There are 10 hidden switches. A switch that is on adds its own fixed numbers to the row, and there is some noise. The rows also spread widely along 13 directions, which tell nothing about the answers.
In the rows, zero is written as 128.
Some rows, each with its switches (1 for on, 0 for off) after it:
[180 122 124  78 106 127 141 100 114  84  82 114 171 171 169 105 168 161
 104 163  78 132 128 140  87 180 105 182 114 146 101 112 158 201] -> 0 0 1 0 1 0 1 1 0 1
[120 120 144 105 139 160 173 111 118  94 177 135 101 151 125  99 199 146
 128 113 106 161  94 122 111 118 115 179 128 176 141 150  88 136] -> 1 0 1 0 0 1 0 0 0 1
[ 86 150 159 109  99 180 123  97  83 119 111 160 172 121 124 121 124 187
  88 163  89 152 141 173 131 132 158 122  67 131 171 163 159 139] -> 0 0 0 0 1 0 0 1 1 0
[164 125 152 118 117  94 157 146 121  68 146 139 123 161 110  98 125 145
 134 143 113 157 134 102  80 161 145 102 122 145 137 151 189  98] -> 0 1 1 0 0 1 0 1 0 1
[109 131 121 131 140 196 163 120 112 139 141 133 118 123 141 116 148 176
 112 128 129 145 116 132 146  80 130 179 109 170 141 159 138 118] -> 0 1 1 1 1 1 0 0 1 0
[189 161 126  63  65  93 152 122 101 102 119 136 181 163 138 105 142 132
 108 151  94 158 159 116  83 146  98 133 141 180 118 111 113 177] -> 0 0 1 0 0 1 0 0 0 0
[179 117  82 117 116 144 130 116  97 120 146 144 151 159 132 125 163 153
 175 150 120 164 141 167  35 133 140 148 105 159 141 135 142 162] -> 0 1 1 0 0 0 0 0 1 1
[189 122 129 124  91 110 192 105 126 121 116 115 124 151 160  70 131 172
 145 120 135 127 160  97 113 141  88 159 133 129 133 169 160 117] -> 0 0 1 0 0 1 1 0 0 1
[164  93 122  95 154 106 146 174 153  64 118  82  84 172 137  87 135 111
 147 150 141 182  67 102 106 125 121 136 150 168 131 139 160 170] -> 1 0 1 1 0 1 1 0 1 0
[113 139 146 142 116 154 126 133 116  95 122 164 182 111 136 146  85 192
 102 132 114 143 164 140 118 122 149  76 107 105 146 157 230  89] -> 0 1 1 0 0 1 0 0 1 1
[154 126 104  94 138 124 101 143 117  87 114 127 123 133 138 128 166 140
 108 166  92 129 101 151  84 141 151 178 113 152 119 119 163 159] -> 0 1 0 1 0 0 1 1 1 0
[ 96 191 101  97 129 178 126 142 113 119  97 125 164 118 105 135  86 164
 118 145 119 135 132 173  97 100 155 129 115 130 158 119 161 144] -> 1 1 0 1 0 0 1 1 0 0
[ 51 138 151  55 137 180 109 143 124  94 133 156 153 140 127 104 121 142
  99 178  60 192 124 201  89 141 180 117 100 149 153 151 157 185] -> 0 0 1 0 1 1 1 0 0 1
[144  61 138 136 152 138  89 142 135  50 117 128 110 120 190 130 144 143
 150 135 136 155  63 140 133 118 127 111 145  76 118 172 190 172] -> 1 1 1 1 0 1 0 0 0 0
[ 81  97 120 115 194 189 108 160 157  94 102 123 125 156 132 143 100 136
 131 177 141 199  78 180 100 107 171 108 126 134 138 124 196 162] -> 1 0 1 1 0 0 1 1 0 0
[116 123 123 128 145 150 115 156 143  54 154 132 104  74 166 146 140 139
 112  90 137 131  47 111 174  53 121 115 161 106 111 173 163 119] -> 0 0 1 0 0 1 0 0 1 0
[143 116 119 149 128 153 142 104 130  98 138 149 132  99 177 132 140 170
 132 107 129 122 117 133 134  77 112 133 150  92 122 177 182 110] -> 1 0 1 0 0 0 0 0 0 1
[104 132 174  90 127 162 134 101 120  62 130 113 139 157 137  81 151 175
 148 121 101 111 132 167 101 174 126 111 146  79 136 178 162 177] -> 1 1 1 0 1 0 0 0 1 1
[186  81 121 131 136 120 128 122 117  60 134 104 117 170 153 123 168 148
 176 109 151 151  85 103  88 160 117 124 129 119 120 138 146 142] -> 0 0 0 0 0 1 0 0 0 1
[159  91 125 166 121 150 136 118  85  88 123 131 135 128 148 142 145 181
 144 121 149 169  96 108 108 122 144 131  72 141 152 145 177 103] -> 0 0 1 1 1 1 0 0 0 1
[ 84 183 137 101 125 167 125 140 107 134 100 119 126  98 104 134  90 142
  98 120 170 138  87 135 127  68 151 112 146 145 151 123 118  90] -> 0 0 1 1 0 0 1 0 0 0
[131 113 171 110 112 124  82 138  86  68  74 129 180 140 129 163 111 164
  74 147 116 181  97 112 106 145 147  78  93 143 150  97 168 132] -> 1 1 0 0 1 1 1 0 1 0
[ 77 158 126 103 148 203 202 125 134 138 144 108 114 156 100  68 131 172
 139 148 106 151 139 165 123 125 142 185  89 167 168 165 127 158] -> 1 1 1 0 1 0 1 0 0 0
[ 89 108 152 138 138 146  69 114  92  96 146 185 138  97 135 182 164 179
  68 135  97 150 132 154  89 128 174 126  91 135 142 124 172  58] -> 0 0 1 0 0 1 1 0 1 0
[147 137 184 131  87 116 126 100  69 117 113 152 167 148 102 136 144 178
  93 132 123 148 154 104  70 166 144 107  86 163 148 102 143  64] -> 0 1 0 1 0 0 1 0 0 1
[143 170 133  86 125 162 221 114 144 136  90  84 119 172 125  52 110 148
 126 132 156 131 117 112 146 101  81 168 179 166 134 152 123 159] -> 1 0 1 1 0 0 0 1 1 1
[117 154 178 116 108 162 186 127 123  78 165 129 139 142 101  97 145 161
 131 109 118 145 104 105 155 126 110 108 107 140 136 170 129 135] -> 0 1 0 0 0 0 0 1 0 0
[130 149 121  68 141 163 158 156 143  99 132 115 153 168 128 113 140 129
 122 137 103 170 108 126 102 116 116 144 144 186 105 106 126 180] -> 0 1 0 1 0 1 1 0 0 1
[132  86 125 135 134 148  93 135  96 131 104 149 130 135 140 145 111 150
 136 154 156 196  96 154  75 113 167 104 107 133 162 134 158 111] -> 0 1 1 0 0 1 1 0 0 1

New rows. What belongs after each?
[159 148 108  97 147 113 189 167 168  54 156 115 104 148 127  96 134 126
 120 121 105 144 105  90 120  96 110 142 170 166 115 150 182 128] -> 1 0 1 0 0 1 0 1 1 1
[124 107 134 126 145 160 102 170 123  58 106 137 176 117 146 189 124 150
  86 138 116 194  62 117 131  92 134 106 101 159 121  91 173 156] -> 1 1 1 1 0 1 1 0 0 0
[156  79 120 138 129 129 110 129 108  82 102 119 105 120 179 113 129 148
 149 143 145 164  79 133 122 107 140 129 124 106 151 176 177 148] -> 1 0 1 1 1 1 0 0 0 0
[125 155 160  90 115 115 114 124 113 130  70 144 151 124 143 112  95 142
  47 179 104 130 145 132 129 118 145 130 155 144 127 125 167 109] -> 1 1 0 1 0 0 0 0 0 0
[155 135 153  89 138  86 114 117 117  55 120 105 116 164 123 106 173 146
 101 139  96  99 144 114  75 196 135 151 149 141 112 113 159 117] -> 1 0 0 1 0 0 0 0 1 0
[153 156 145  97 109  95 122 107 102  97 101 109 125 148 121 120 129 162
  96 105 135 110 145  89  84 141 121 128 159 141 136 110 139  67] -> 1 0 0 0 1 1 1 0 1 0
[123 146 122 117 137 173 138 115 112 104 138 143 160 130 128 160 170 165
  92 130 108 147 123 132 107  96 122 160 119 184 123 102 131 126] -> 1 0 1 1 0 0 0 0 1 0
[120 120 171 109 134 155 109 120 124  82  96 144 170 129 162 152 130 170
  67 122 122 135 109 114 140 125 116 106 159 121  98 119 172 119] -> 0 1 1 0 0 1 0 0 1 1
[116 130 203  91  82 130 122 128 112  54 138 156 180 142 131 113 140 166
 117 135  81 168 152 137 101 157 111  64 119 121 142 155 171 168] -> 1 1 1 1 0 1 1 0 1 0
[124 128 137 116 134 163 166 116 129 117 153 131 130 159 128 108 150 155
 133 138 124 150 133 137 113 130 126 146 122 154 126 148 137 130] -> 0 0 1 0 0 0 0 0 0 0
[153 128 134 105 105 133 128 124  98  95  92 110 141 156 122 110 132 164
 139 141 146 153 115 134  89 158 126 127 109 138 155 130 148 151] -> 0 0 1 1 0 1 1 1 1 0
[101 153 140  88 133 170 149 142 121  97 113 125 149 131 125 114 125 151
 101 144  99 161 103 142 114 101 139 139 119 163 138 130 150 158] -> 1 1 1 1 1 0 1 0 0 1
[167 131  95  95 100 105  68 124 108  64 148 166 160  91 171 164 186 145
 116 131  72 117 133 166  57 121 133 138 132 111 101 132 169 157] -> 0 0 1 0 0 0 1 0 1 0
[128 114 158 106 109 102  52 117  68  77  69 132 133 120 137 123 111 155
 119 151 140 133 111 158  66 185 180  91 120  82 165 141 171 110] -> 0 0 1 1 0 1 0 0 0 1
[120 153 111 122 145 156 174 141 143  80 127  86 126 150 126 102  92 178
 151 106 141 116 141 115 140 143 133 126 119 111 136 159 196 112] -> 0 0 0 0 1 1 0 0 0 0
[158 109 167 127  86 115 108 112  70  68  77 124 153 139 141 111 111 176
 136 138 142 150 101 129 100 172 146  82  96  84 165 161 179 136] -> 0 1 1 0 1 1 0 1 0 1
[183 126  83 108 129 142 139 159 112  71 154  97 131 165 126 140 154 126
 187 104 161 176  75 106  69  94 117 110 143 173 118 117 128 168] -> 0 1 1 1 1 1 0 0 1 0
[107 154  80  72 148 153  86 155 110 123  64 120 119 103 132 123  93 131
  93 165 133 144  67 180  98  93 174 163 138 139 161 124 142 152] -> 0 0 1 0 0 1 1 1 1 1
[125 175 167  52  99 156 135 118 103  91  85 126 201 171 118 132 125 145
  80 131 120 159 108 114 114 141 100 102 154 169 110  80 102 169] -> 0 0 0 1 0 1 0 1 0 1
[132 165  92  68 156 149 150 116 165  71 150 110 127 152 162 104 150 156
 139  94  95  82 162 145  84 119 101 153 220 106  80 147 179 147] -> 1 0 1 0 1 1 0 0 1 1
[167 137  86  94 121 114 115 165 109  75 115  98 111 117 128 105 127 112
 169 132 132 151  52 142  80 102 146 138 127 125 159 147 126 184] -> 1 1 0 0 0 0 1 0 0 1
[119 164 136  69  93 123 150 133  97 123 116 113 119 154  93  58  96 133
 152 155 135 167 135 155  86 138 144 112 135 150 199 168 108 157] -> 1 0 1 0 0 1 0 0 1 0
[123 172  88  90 144 163 138 129 135  92 143 137 164 138 135 140 155 181
 117 116  79  97 183 159  62 147 131 174 138 137  98 107 182 129] -> 0 1 1 1 0 1 1 0 0 1
[ 80 113 136 104 155 165  36 104  73  74  99 150 142 113 140 162 162 171
 102 146  95 129 101 194  73 170 187 144 100  97 157 118 145 136] -> 1 0 0 1 0 1 0 0 0 1
[110 104 163 122 116 160 108 111 108  65 122 161 182 135 161 152 138 186
 120 128  96 170 141 150  92 137 133  84 104 107 137 139 201 142] -> 1 0 1 1 1 1 1 0 0 1
[131 152 111  85 118 140  91 131 112  63  96 109 154 111 157 120 112 152
 134 123 117 107 100 159 107 127 142 104 145  77 125 156 181 171] -> 0 0 0 0 1 0 0 0 1 1
[142 119 135 122 112 113  88 138 104  36 154 141 135 116 132 154 148 150
 164 100 126 151 109 134  61 130 137  72 134  96 142 141 172 121] -> 1 0 1 1 0 1 1 0 0 0
[163 151 110 127 120 158 190  90 107 112 126 103 130 169 120 102 143 173
 170 102 156 129 129 120  84 123 105 150 138 137 145 142 133 121] -> 1 0 1 0 1 0 0 1 0 1
[132 162 170  81 122 128 194 131 132  80  80  69 125 182  98  65 111 164
 106 123 142 125 112  89 133 192 107 148 131 150 141 123 134 132] -> 0 0 1 0 0 1 1 1 0 1
[ 70 168 139  95 116 171 134 161 124  87 109 146 180 117  95 127  71 160
 102 172  91 191 125 181 121 111 165  82  76 138 185 149 194 170] -> 1 0 1 0 0 0 1 1 1 0
[109 111 126 122 151 175  80 106  83 121  75 138 142 117 158 172 136 166
  67 139 145 151  71 142 115 106 163 157 116 146 136 101 131 100] -> 0 0 1 0 1 1 0 0 0 1
[100 147 164  87 148 182 199 123 142 107 116 103 123 180 112  79 125 150
 111 126 137 163  83 109 161 121 103 148 147 170 140 140 105 150] -> 1 0 0 0 0 1 0 1 0 1
[103 129 132  84 152 127  94 173 138  67 115 128  87  97 134 105 125 108
  99 159 108 150  46 156 114  90 175 126 146 128 136 164 179 144] -> 0 0 1 1 0 0 1 1 1 1
[143 156 117  57 126 115 123 150 140  45 163 159 183 152 138 144 170 135
  80 146  36 146 159 136  65 149 130 132 146 178  84  99 178 164] -> 0 0 1 0 0 1 0 0 1 1
[ 90 132 147 117 135 168 136 144 121 130  80 112  93  88 143  86  88 159
  98 133 159 130  70 134 172  83 145 147 135 113 163 183 157 112] -> 0 1 1 1 0 1 1 0 1 1
[116 134 152  82 136 148 165 124 126 127 112 125 156 211 112  90 107 157
 112 183 100 180 189 147  75 175 148 126 123 176 144 120 167 146] -> 1 1 1 0 1 1 0 0 0 0
[121 105 200 118 113 122 150 103 144  71 172 175 112 132 158  91 172 173
 104 120  83 131 160 118 118 137 109 107 152 111 107 196 207  86] -> 0 0 1 1 0 1 1 1 1 1
[172 136  93 124  93 126 100 103  86  98  85 127 140 103 160 131 122 169
 151 114 156 113 112 150  98 107 111 127 150  77 157 158 151 142] -> 1 0 1 0 0 1 0 1 1 0
[133 148  86 120 117 164 126 132 105 118 119 135 124  80 163 126 111 155
 138 111 141 123  90 150 126  54 141 143 141 104 144 173 150 128] -> 0 1 1 0 1 1 0 0 0 1
[135 132 129 111 140 147 191 129 144 113 133 121 114 165 120  82 140 169
 118 146 102 146 147 126 119 140 114 181 120 165 143 150 163 136] -> 1 1 1 0 0 1 1 1 1 0
[105 177 122 102 133 165 172 136 131 138  93 108 141 127 109 116  96 160
  76 135 135 139 122 121 145  87 123 161 130 177 149 117 137 112] -> 1 0 1 0 0 0 1 0 1 0
[ 90 176 131  89 109 202 160 109 128 138 118 144 176 118 159 123 103 175
 102 120 123 137 156 148 152  68 102 123 159 133 115 151 147 141] -> 0 0 1 1 1 1 0 0 0 0
[115 143 183  98 103 125  84 104 103 100  59 136 155  99 170 118 116 190
  50 139 101  81 150 134 149 162 126 133 141  82 119 142 183 108] -> 0 1 0 1 0 1 1 0 1 0
[166 145 124  97 131 104 125 106 131  60 124  96 119 143 150 111 174 160
 124 107 115  64 140 120  94 174 109 163 173 101  90 134 160 126] -> 0 0 1 0 0 0 0 0 1 0
[143 139 175  83 135  83 133 115 132  79 107 122  95 148 138  96 144 130
  69 130 106 111 111  92  99 134 131 136 188 137 103 128 160  69] -> 1 0 0 0 1 0 1 1 0 1
[ 96 120 160  94 123 148 103 113 126  91 111 156 163 138 154 114 116 175
 110 148  83 151 159 174  99 150 137  98 129  93 146 159 194 149] -> 1 0 0 0 0 1 1 0 1 1
[124 170 150  77 110 130 167 173 152  88  90 106 143 131 122  93  55 123
 105 136 142 168  85 106 156  80 107  81 175 134 138 147 158 159] -> 1 1 1 0 0 1 1 1 0 0
[111 157 147  69  97 127 107 144  98  91  63 124 133  98 134  87 101 143
  83 165  99 133  83 161 139 130 142 146 121 110 173 155 132 182] -> 1 1 1 0 0 1 1 1 0 0
[ 73 152 177 101 133 198 182  86 136 114 181 142 125 154 121  86 166 172
 141 101 118 124 148 152 120 135 114 132 150 125 122 178 119 120] -> 0 0 1 0 0 0 0 0 0 1
[132 123 114 121 106 119  77 137 114  70 163 187 162  88 156 165 147 167
 108 133  67 143 155 157  84 117 153 102  98 110 131 153 207 112] -> 0 0 0 0 0 1 1 0 1 0
[131 114 161  80 120 152 130 111 110 128  57 110 168 185 143 106 108 148
 100 175 138 181 114 142  95 155 133 118 126 158 133 107 143 165] -> 0 0 1 0 1 0 1 0 0 1
[112 147 175  64  77 110  95 130  93  62 113 139 129 103 128  71 138 149
 118 150  79 123 107 172 111 170 143 114 112  83 169 193 144 188] -> 0 1 1 0 0 1 1 1 1 0
[112 151 132  92 139 173 190 156 160  90 164 138 135 145 123 100 132 128
 121 150 100 186 103 133 145  66 111 125 141 185 126 160 158 177] -> 1 0 1 1 0 0 0 1 1 0
[115 115 134 134 158 143 121 109 125  81 141 152 127 126 150 141 167 194
  80 127  85 102 157 135 110 165 149 174 113 126 116 141 204  74] -> 0 0 1 0 0 1 0 0 1 1
[150 135 180  72  76 110 111 112 100  96  58 119 185 159 148 104 100 159
  95 141 129 151 131 119 111 167 104  79 143 115 136 124 147 160] -> 0 0 0 0 0 1 1 0 1 1
[155  87 163 131 122 125  94  99 102  46 101 106 150 161 148 132 162 185
 155 112 143 121 115 136  73 208 126  97 113  73 127 134 184 141] -> 0 0 1 0 0 0 1 0 1 1
[141 145 109  85 138 148 100 105 108 117  75 101 119 137 151 123 147 155
 112 132 144  95  96 156  89 125 131 169 171 116 110 117 126 146] -> 0 1 1 0 1 0 1 1 1 0
[121 101  96 133 153 186 139 132 131  85 142 129 143 142 156 137 147 183
 155 127 111 162 121 159  96 131 143 150  83 127 135 150 193 151] -> 0 0 1 0 1 1 1 0 0 1
[146 113 198  94  91  99 148  98 110 122 105 160 140 163 147  70 135 163
  90 171  88 156 184 127  85 172 121 127 137 144 142 153 168 117] -> 1 1 1 1 0 1 1 0 0 1
[132 170  97 116 115 141 156 138 124  96 103 104 115  71 155  98 104 164
 114 105 126  92  95 128 154  78 130 167 126 101 142 178 174 120] -> 0 0 1 0 1 0 1 0 0 1
[ 95 173 116 125 133 174 112 131 103  73 123  92 135 113 106 135  87 168
 184  80 173 107  97 156 100 107 153  71 145  58 160 157 156 119] -> 1 1 0 0 1 0 0 0 0 0
[115 127 110 133 144 180 138 162 140  97 103 156 172  99 153 162 104 165
  70 164 104 183  92 140 149  63 147 135  83 164 128 130 224 137] -> 0 0 1 1 0 0 1 1 1 1
[113 124 130  90 156 149 142 123 112  91 155 113 114 192 101 101 168 153
 134 150  92 163 142 148  68 176 158 160 101 180 156 127 130 143] -> 1 0 0 0 1 1 0 0 1 0
[164 148 121 108  91 142 180 127 121  96 156 130 174 176 131 112 124 161
 168 123 120 171 174 112  93 126 104  92 117 160 126 143 168 146] -> 0 0 0 1 1 1 0 0 0 0
[ 96 135 173  61 118 176 141  99 123 109 137 170 156 161 146  83 159 152
 106 164  61 163 142 175 111 135 114 140 143 144 125 161 128 197] -> 1 1 0 1 0 1 0 1 0 1
[133 128 128 147 141 176 161 114 123 113  96 119 178 176 127 149  97 200
 118 134 150 154 153 116 127 157 122 121  96 138 131 109 190 106] -> 0 0 0 0 0 1 0 1 0 0
[103 131 171 103 112 150 156 114 115 115 123 129 100 115 143  77 132 165
  99 119 125 138 103 121 152 106 127 143 129 134 157 188 140 105] -> 0 0 1 0 1 1 1 0 1 1
[121 147  86 107 180 170 149 163 123  61 153  98 122 174  69 131 149 144
 165 133 122 160  85 156  55 145 167 146 103 173 154 110 148 157] -> 1 1 1 0 0 0 0 1 1 1
[114 179 168  84 100 169 194 101 122  86 137 116 181 163 119  93 142 179
 115 108 100 125 158 120 127 152  98 125 126 144 116 143 138 151] -> 0 0 1 0 1 0 0 0 0 1
[119 130 173  99 108 135  98  93  87  70 114 118 118 110 141 116 191 157
 116 107 122 108  81 137 110 147 115 148 138 103 135 141  95 147] -> 1 0 1 1 0 0 1 0 0 0
[137 118  83 101 121 154  86 135 101 103 113 139 113  98 157 116 141 128
 171 156 133 160  62 199  72  90 160 138 118 102 156 172 144 190] -> 0 0 1 1 0 0 1 1 0 1
[138 115 117 107 133 129  63 138 123  60 106 138 148 102 175 158 134 138
 112 141 117 128  91 160 106 116 147 101 150  86 106 140 188 160] -> 0 0 1 0 0 0 0 0 1 0
[107 125 162  85 147 124  90 108 109  56 122 138 129 173 111 114 158 151
 127 160  95 134 140 175  33 205 172 112 139 112 134 125 174 131] -> 1 0 1 1 0 0 0 1 0 1
